The rows of each matrix lie in a flat space through zero, up to rounding. After each matrix: how many dimensions does the smallest such space have?

[[ -6  -5   4   2  -2   1  -8   2   4 -18  -8   0   0   3  -5  -7]
 [ -5 -10   5   7  -7  -4   1   3   8 -16 -16 -11   3   7   1 -10]
 [  4   5  -5  -6   0   4   3   1  -2   8   3   9  -4  -1   0  -2]
 [  2   7  -6 -10   3   8  -4   0  -5   4   7  17  -6  -3  -4  -1]
 [ -2  -7   0   3 -11  -1   7   5   8  -8 -18  -4   0  10   3 -17]
 [  1  -4   4   8  -1  -7   6  -1   2   5  -3 -15   5   1   5   5]
 [ -8   1   3  -4   7   6 -19  -1  -3 -20   6  11  -3  -5 -11   1]
 [  2   3   1   0   5  -1  -1  -2  -3   6   8  -1   1  -4   0   9]
 [  4   8  -2  -5   8   2  -3  -3  -7  12  16   6  -1  -8  -2  13]
 [-18 -16   8   4  -8   5 -20   6  12 -52 -25   3  -2  10 -13 -26]
 [ -8 -16   3   7 -18  -3   6   8  16 -25 -34  -9   1  17   2 -30]
 [  0 -11   9  17  -4 -15  11  -1   6   3  -9 -33  12   4  10   8]
 [  0   3  -4  -6   0   5  -3   1  -1  -2   1  12  -4   0  -3  -5]
 [  3   7  -1  -3  10   1  -5  -4  -8  10  17   4   0  -9  -2  15]
 [ -5   1   0  -4   3   5 -11   0  -2 -13   2  10  -3  -2  -8  -2]
 [ -7 -10  -2  -1 -17   5   1   9  13 -26 -30   8  -5  15  -2 -34]]

3

[[-38   7  10 -25  -2   7  -5   2  -3   4   7  14  15   4  22 -20]
 [  7 -24 -12  12   4  -7  -1   9   9   4   2  16  -3  -1  10   5]
 [ 10 -12 -20 -16  10  -3  15  15 -15   2 -19 -11   1 -10   3   2]
 [-25  12 -16 -21 -11  -2  -9 -13  -3 -18   5   4  10  18  11   9]
 [ -2   4  10 -11 -14  -2   0   2   7   5  -2  -2   6   4  -5   3]
 [  7  -7  -3  -2  -2  11  -7  -3  -5  -5  27  14   1   1  -7 -36]
 [ -5  -1  15  -9   0  -7  12  -6 -17  -5 -23   4 -16 -16   4 -16]
 [  2   9  15 -13   2  -3  -6 -27  10   1  11   1  -2   6  -2 -10]
 [ -3   9 -15  -3   7  -5 -17  10 -26  -5  -4   3   4  -1 -11  24]
 [  4   4   2 -18   5  -5  -5   1  -5 -38  -2  -1  10  26  -3  25]
 [  7   2 -19   5  -2  27 -23  11  -4  -2 -30   8  15 -14  -2   1]
 [ 14  16 -11   4  -2  14   4   1   3  -1   8 -24  12  16  -9  10]
 [ 15  -3   1  10   6   1 -16  -2   4  10  15  12 -20  23 -34  -2]
 [  4  -1 -10  18   4   1 -16   6  -1  26 -14  16  23 -21  35  23]
 [ 22  10   3  11  -5  -7   4  -2 -11  -3  -2  -9 -34  35 -47  12]
 [-20   5   2   9   3 -36 -16 -10  24  25   1  10  -2  23  12 -19]]

14

[[  0 -12  11  30  -3  21  -9 -14  12 -16 -22   8   6 -19   3  -6]
 [-12 -28  -6 -26 -24 -17  18  -4  18   6 -13 -29 -13 -20  33  13]
 [ 11  -6   0 -18  -3   6  -5   0   0 -42   2 -14  -7  15  16   0]
 [ 30 -26 -18  -5   3 -14   2  -4   2  -4  15   0 -16   8   8  32]
 [ -3 -24  -3   3  -1 -16  10  -7  -9  14  12 -11 -10 -13  24   5]
 [ 21 -17   6 -14 -16 -17  30   4  -7  23   8 -14  -8 -13  -9   7]
 [ -9  18  -5   2  10  30  -7  -5   7  -7 -17  -8  11 -10 -26  -1]
 [-14  -4   0  -4  -7   4  -5  11 -12  -4  -6   3   4   5  -1 -11]
 [ 12  18   0   2  -9  -7   7 -12  27  15   4  -3  -4  17  -1  23]
 [-16   6 -42  -4  14  23  -7  -4  15 -42 -10  -7   2   3   4  -5]
 [-22 -13   2  15  12   8 -17  -6   4 -10 -19   8   5 -29  16 -14]
 [  8 -29 -14   0 -11 -14  -8   3  -3  -7   8   8 -12  20  22  20]
 [  6 -13  -7 -16 -10  -8  11   4  -4   2   5 -12  -7   3   4   9]
 [-19 -20  15   8 -13 -13 -10   5  17   3 -29  20   3 -26  25 -13]
 [  3  33  16   8  24  -9 -26  -1  -1   4  16  22   4  25   3   1]
 [ -6  13   0  32   5   7  -1 -11  23  -5 -14  20   9 -13   1 -17]]

10

[[ -3   3  -5   4   4   1 -17 -16   7  23  -5   6  13 -32   3   6]
 [  3  19   8   6 -22 -17  -8  14 -18 -13   3   6 -10  -2   0 -12]
 [ -5   8 -11  23   8  14 -14 -23  14   2  -1  -7   9  10   0   2]
 [  4   6  23 -27 -13 -19   8  15   3  11   2  16 -21 -17  -5  17]
 [  4 -22   8 -13  -1  -8  26  21 -27 -14  -5   6  -4   4   3 -14]
 [  1 -17  14 -19  -8  -9  10  19  -7   1  -2  12  -8 -12  -2  -5]
 [-17  -8 -14   8  26  10  16 -24   5  12  -9  -3  22 -11   9  13]
 [-16  14 -23  15  21  19 -24 -11   5  26  -9 -20  19   6   5   8]
 [  7 -18  14   3 -27  -7   5   5  39 -10  18  15  -3 -21  -2 -12]
 [ 23 -13   2  11 -14   1  12  26 -10 -16   4  -2  -5  22   7 -32]
 [ -5   3  -1   2  -5  -2  -9  -9  18   4   6   6   8 -21  -2   2]
 [  6   6  -7  16   6  12  -3 -20  15  -2   6   8   9   5  -3  -4]
 [ 13 -10   9 -21  -4  -8  22  19  -3  -5   8   9  -7  -2  -1  -4]
 [-32  -2  10 -17   4 -12 -11   6 -21  22 -21   5  -2 -30   0  17]
 [  3   0   0  -5   3  -2   9   5  -2   7  -2  -3  -1   0   4   6]
 [  6 -12   2  17 -14  -5  13   8 -12 -32   2  -4  -4  17   6 -22]]

10

[[  2   4 -20  -4 -18  14  11  -2  -7   1 -17  -9  -3 -12  -5  12]
 [  4  18  16  -3   0  -1  10   1 -42  26  43   8   3 -13  14 -16]
 [-20  16 -28   0 -20  14 -14 -11 -39  10 -14 -10  -6   7  -1  -4]
 [ -4  -3   0   2 -14   2   0   0 -24   1  -7  -2   9   7  14 -16]
 [-18   0 -20 -14  12  -6  -7 -18 -16   4 -14 -15   3 -13 -15  10]
 [ 14  -1  14   2  -6  36  13  -3  -4   4   1   8  -2   7 -11  -3]
 [ 11  10 -14   0  -7  13  35  10 -17   3  -4 -20  23 -25   4 -38]
 [ -2   1 -11   0 -18  -3  10   5 -12  16 -13  -6  -8  12  -2  13]
 [ -7 -42 -39 -24 -16  -4 -17 -12   4   0   8   8 -36  11 -29   7]
 [  1  26  10   1   4   4   3  16   0   5  -2 -10  24   3   2 -14]
 [-17  43 -14  -7 -14   1  -4 -13   8  -2 -28 -25   4  -7   1  12]
 [ -9   8 -10  -2 -15   8 -20  -6   8 -10 -25  22   4  21 -10  21]
 [ -3   3  -6   9   3  -2  23  -8 -36  24   4   4   1   1   0  -8]
 [-12 -13   7   7 -13   7 -25  12  11   3  -7  21   1  28   2   8]
 [ -5  14  -1  14 -15 -11   4  -2 -29   2   1 -10   0   2  16   5]
 [ 12 -16  -4 -16  10  -3 -38  13   7 -14  12  21  -8   8   5  -4]]

14

[[-33  -5   5   2  10  -6 -16  -7 -19  -9  -6  20   4   2   9  16]
 [ -5 -21  -8 -32 -16  17 -12 -15  -9 -36   0 -16  33 -19  -6 -15]
 [  5  -8 -22   6  -5 -12  15  -9  16   3  -2   0 -13   6  -9  -1]
 [  2 -32   6 -37  -6   4   2   1  -4 -17   5 -20  25 -16  -8 -16]
 [ 10 -16  -5  -6 -12   6  -8  12  -4 -23   2  -6  -4  10 -16   9]
 [ -6  17 -12   4   6 -22  10 -21   6   2  14   6 -11  -8  15 -14]
 [-16 -12  15   2  -8  10 -20   4  -4 -11  -5   9  17   1  -4  15]
 [ -7 -15  -9   1  12 -21   4   0   3  -6   6  16 -10  13  -2  10]
 [-19  -9  16  -4  -4   6  -4   3 -21  15 -15 -15   6 -16   9   0]
 [ -9 -36   3 -17 -23   2 -11  -6  15 -39   7   5  19   0 -28   9]
 [ -6   0  -2   5   2  14  -5   6 -15   7 -21   2  -5   7  -6  15]
 [ 20 -16   0 -20  -6   6   9  16 -15   5   2 -41   5 -16   8 -22]
 [  4  33 -13  25  -4 -11  17 -10   6  19  -5   5 -44   6  -6   4]
 [  2 -19   6 -16  10  -8   1  13 -16   0   7 -16   6  -7  13  -9]
 [  9  -6  -9  -8 -16  15  -4  -2   9 -28  -6   8  -6  13 -38  14]
 [ 16 -15  -1 -16   9 -14  15  10   0   9  15 -22   4  -9  14 -21]]

9

[[-17 -15   5  20   2   9   1   9   7  11  -8   2  -9  -1   4 -15]
 [-15  16 -25 -35  -7   8  19  -5  22   9   6   7 -19  -6  -7   7]
 [  5 -25  -7  18  35   2 -21  -4   0  11  -6 -18   8   1  -8  -6]
 [ 20 -35  18 -36 -24  -4   9   3 -48  17   9  -3 -15 -14   8   2]
 [  2  -7  35 -24  16   9 -17  13 -15  -3  16   8  -7 -16   9  17]
 [  9   8   2  -4   9  18  -4   5 -10   2   5  -5  -5 -12  -5  14]
 [  1  19 -21   9 -17  -4  13 -18 -10   5  -5  -6   1  22  -5 -26]
 [  9  -5  -4   3  13   5 -18  19   2  20   6 -11  -3  -7 -13  21]
 [  7  22   0 -48 -15 -10 -10   2   4  10  25  17  11   1   9  -6]
 [ 11   9  11  17  -3   2   5  20  10 -36 -17  -3  17  10   4 -29]
 [ -8   6  -6   9  16   5  -5   6  25 -17   4  -1  14  -8 -14  10]
 [  2   7 -18  -3   8  -5  -6 -11  17  -3  -1   3  13   2   5  -6]
 [ -9 -19   8 -15  -7  -5   1  -3  11  17  14  13  18 -12   2 -13]
 [ -1  -6   1 -14 -16 -12  22  -7   1  10  -8   2 -12   7  -2   1]
 [  4  -7  -8   8   9  -5  -5 -13   9   4 -14   5   2  -2  17   3]
 [-15   7  -6   2  17  14 -26  21  -6 -29  10  -6 -13   1   3  -4]]

12

[[ -3   9   2  -5  15  19  -4  -4 -13  -6  -3   4  -6  10  26  -9]
 [  9  -4   9  -4   1  -6   2 -16   6   7  14 -17   2   2 -10  -8]
 [  2   9 -26  -4   3   7  15   6  13  22   1   7   6   8   9  11]
 [ -5  -4  -4 -11   6   7  11   4  10  23   7 -12 -14   9  13   9]
 [ 15   1   3   6 -11   8  -2  13  -6  -2  -7  10   9 -18   2  12]
 [ 19  -6   7   7   8 -22  -3 -12  20  11  11  15  -5   2 -11 -18]
 [ -4   2  15  11  -2  -3 -11  -4  -2  -6 -19   0  19   2   5   5]
 [ -4 -16   6   4  13 -12  -4 -37  12  20  20 -15   3   9  19   3]
 [-13   6  13  10  -6  20  -2  12 -47  17   4  19 -13 -13  -4   4]
 [ -6   7  22  23  -2  11  -6  20  17 -25 -16  -4   1 -10  -6 -14]
 [ -3  14   1   7  -7  11 -19  20   4 -16  -7  10  12   4   9   6]
 [  4 -17   7 -12  10  15   0 -15  19  -4  10 -32 -17   6   2   4]
 [ -6   2   6 -14   9  -5  19   3 -13   1  12 -17 -18 -11  -6 -24]
 [ 10   2   8   9 -18   2   2   9 -13 -10   4   6 -11   4 -10  -9]
 [ 26 -10   9  13   2 -11   5  19  -4  -6   9   2  -6 -10  -8  -9]
 [ -9  -8  11   9  12 -18   5   3   4 -14   6   4 -24  -9  -9 -30]]

14

[[ 22  20   0   0  -8  -3 -12   4 -16 -23  13  -5  15  12 -12  15]
 [ 20  19  -7  17  19  -1 -12  13 -10  11 -21  15 -15  27   0  -4]
 [  0  -7   0  30  -2 -11 -21 -21  34 -24  12   6   5 -29   5  18]
 [  0  17  30 -13 -22  -5  13   2 -30   0   5  13   4 -12   2 -18]
 [ -8  19  -2 -22 -34  -9  46  12 -52   1  29   6  -3 -22  -5   7]
 [ -3  -1 -11  -5  -9 -49   7 -14  30 -12   8  -5   5   0  10   1]
 [-12 -12 -21  13  46   7  38  -1   2 -17   5  12 -17   2  42   8]
 [  4  13 -21   2  12 -14  -1   2  22   1  23   1 -11  -2  -2   9]
 [-16 -10  34 -30 -52  30   2  22 -37  31 -32 -25  11 -14 -13 -17]
 [-23  11 -24   0   1 -12 -17   1  31   8  16  -4   5  -3  -1  13]
 [ 13 -21  12   5  29   8   5  23 -32  16 -36  11  -6  38  13  -9]
 [ -5  15   6  13   6  -5  12   1 -25  -4  11  18  11 -36 -13  -6]
 [ 15 -15   5   4  -3   5 -17 -11  11   5  -6  11 -11  -9  -5  -9]
 [ 12  27 -29 -12 -22   0   2  -2 -14  -3  38 -36  -9  15   5  17]
 [-12   0   5   2  -5  10  42  -2 -13  -1  13 -13  -5   5 -14  17]
 [ 15  -4  18 -18   7   1   8   9 -17  13  -9  -6  -9  17  17 -27]]

14

[[-14   3  19 -28 -15   7 -34 -14 -12  20  -6   2 -32  -3  12 -11]
 [  3   6   3  25 -11  -9   9  28  14 -10 -25 -17   3   7 -11  -6]
 [ 19   3 -57  37   7  -5  27  -6 -11  49  10  41   1  15   2  -5]
 [-28  25  37 -28  25 -11 -21  -7   0 -13 -21 -16  -5 -13  21  -6]
 [-15 -11   7  25 -11 -10  23  31  19 -32 -25 -20   4  -3 -31  21]
 [  7  -9  -5 -11 -10   7  -6 -25  -7   7  10  13  -3  -4   0   9]
 [-34   9  27 -21  23  -6  -9   7   0 -25  -3 -13  -9 -12   8   9]
 [-14  28  -6  -7  31 -25   7 -12   4 -13 -13   8  13  -9  16  -7]
 [-12  14 -11   0  19  -7   0   4  -7  15   4  12 -10   3  14 -10]
 [ 20 -10  49 -13 -32   7 -25 -13  15 -56 -12 -38  14 -13 -10  27]
 [ -6 -25  10 -21 -25  10  -3 -13   4 -12   0  -4  -1  -9 -21   9]
 [  2 -17  41 -16 -20  13 -13   8  12 -38  -4 -37   9  -7 -15  10]
 [-32   3   1  -5   4  -3  -9  13 -10  14  -1   9 -37  -1   4   3]
 [ -3   7  15 -13  -3  -4 -12  -9   3 -13  -9  -7  -1  -6   5  -1]
 [ 12 -11   2  21 -31   0   8  16  14 -10 -21 -15   4   5 -23   2]
 [-11  -6  -5  -6  21   9   9  -7 -10  27   9  10   3  -1   2   0]]

8

[[-12  -4   8  -1   2   5   7 -11  -5   5   5   9  -9 -17  21   0]
 [ -4  -2  -3   4  -1  -1   5  -3  -2   0   0   2  -1  -5   6  -1]
 [  8  -3 -44  32 -12 -24  18  13   2 -14 -16 -10  17   8 -16  -6]
 [ -1   4  32 -25   9  17 -17  -5   1   9  11   4 -10   1   3   5]
 [  2  -1 -12   9  -3  -6   5   3   0  -4  -4  -2   4   1  -3  -2]
 [  5  -1 -24  17  -6 -13   8   8   2  -8  -9  -6  10   6 -10  -3]
 [  7   5  18 -17   5   8 -17   4   4   4   5  -3  -1  12 -11   3]
 [-11  -3  13  -5   3   8   4 -12  -5   6   6   9 -10 -16  20   1]
 [ -5  -2   2   1   0   2   4  -5  -3   2   2   4  -4  -8   9   0]
 [  5   0 -14   9  -4  -8   4   6   2  -5  -6  -5   7   6  -9  -2]
 [  5   0 -16  11  -4  -9   5   6   2  -6  -6  -5   7   5  -9  -2]
 [  9   2 -10   4  -2  -6  -3   9   4  -5  -5  -7   8  12 -16  -1]
 [ -9  -1  17 -10   4  10  -1 -10  -4   7   7   8 -10 -12  17   2]
 [-17  -5   8   1   1   6  12 -16  -8   6   5  12 -12 -24  29   0]
 [ 21   6 -16   3  -3 -10 -11  20   9  -9  -9 -16  17  29 -36  -1]
 [  0  -1  -6   5  -2  -3   3   1   0  -2  -2  -1   2   0  -1  -1]]

2
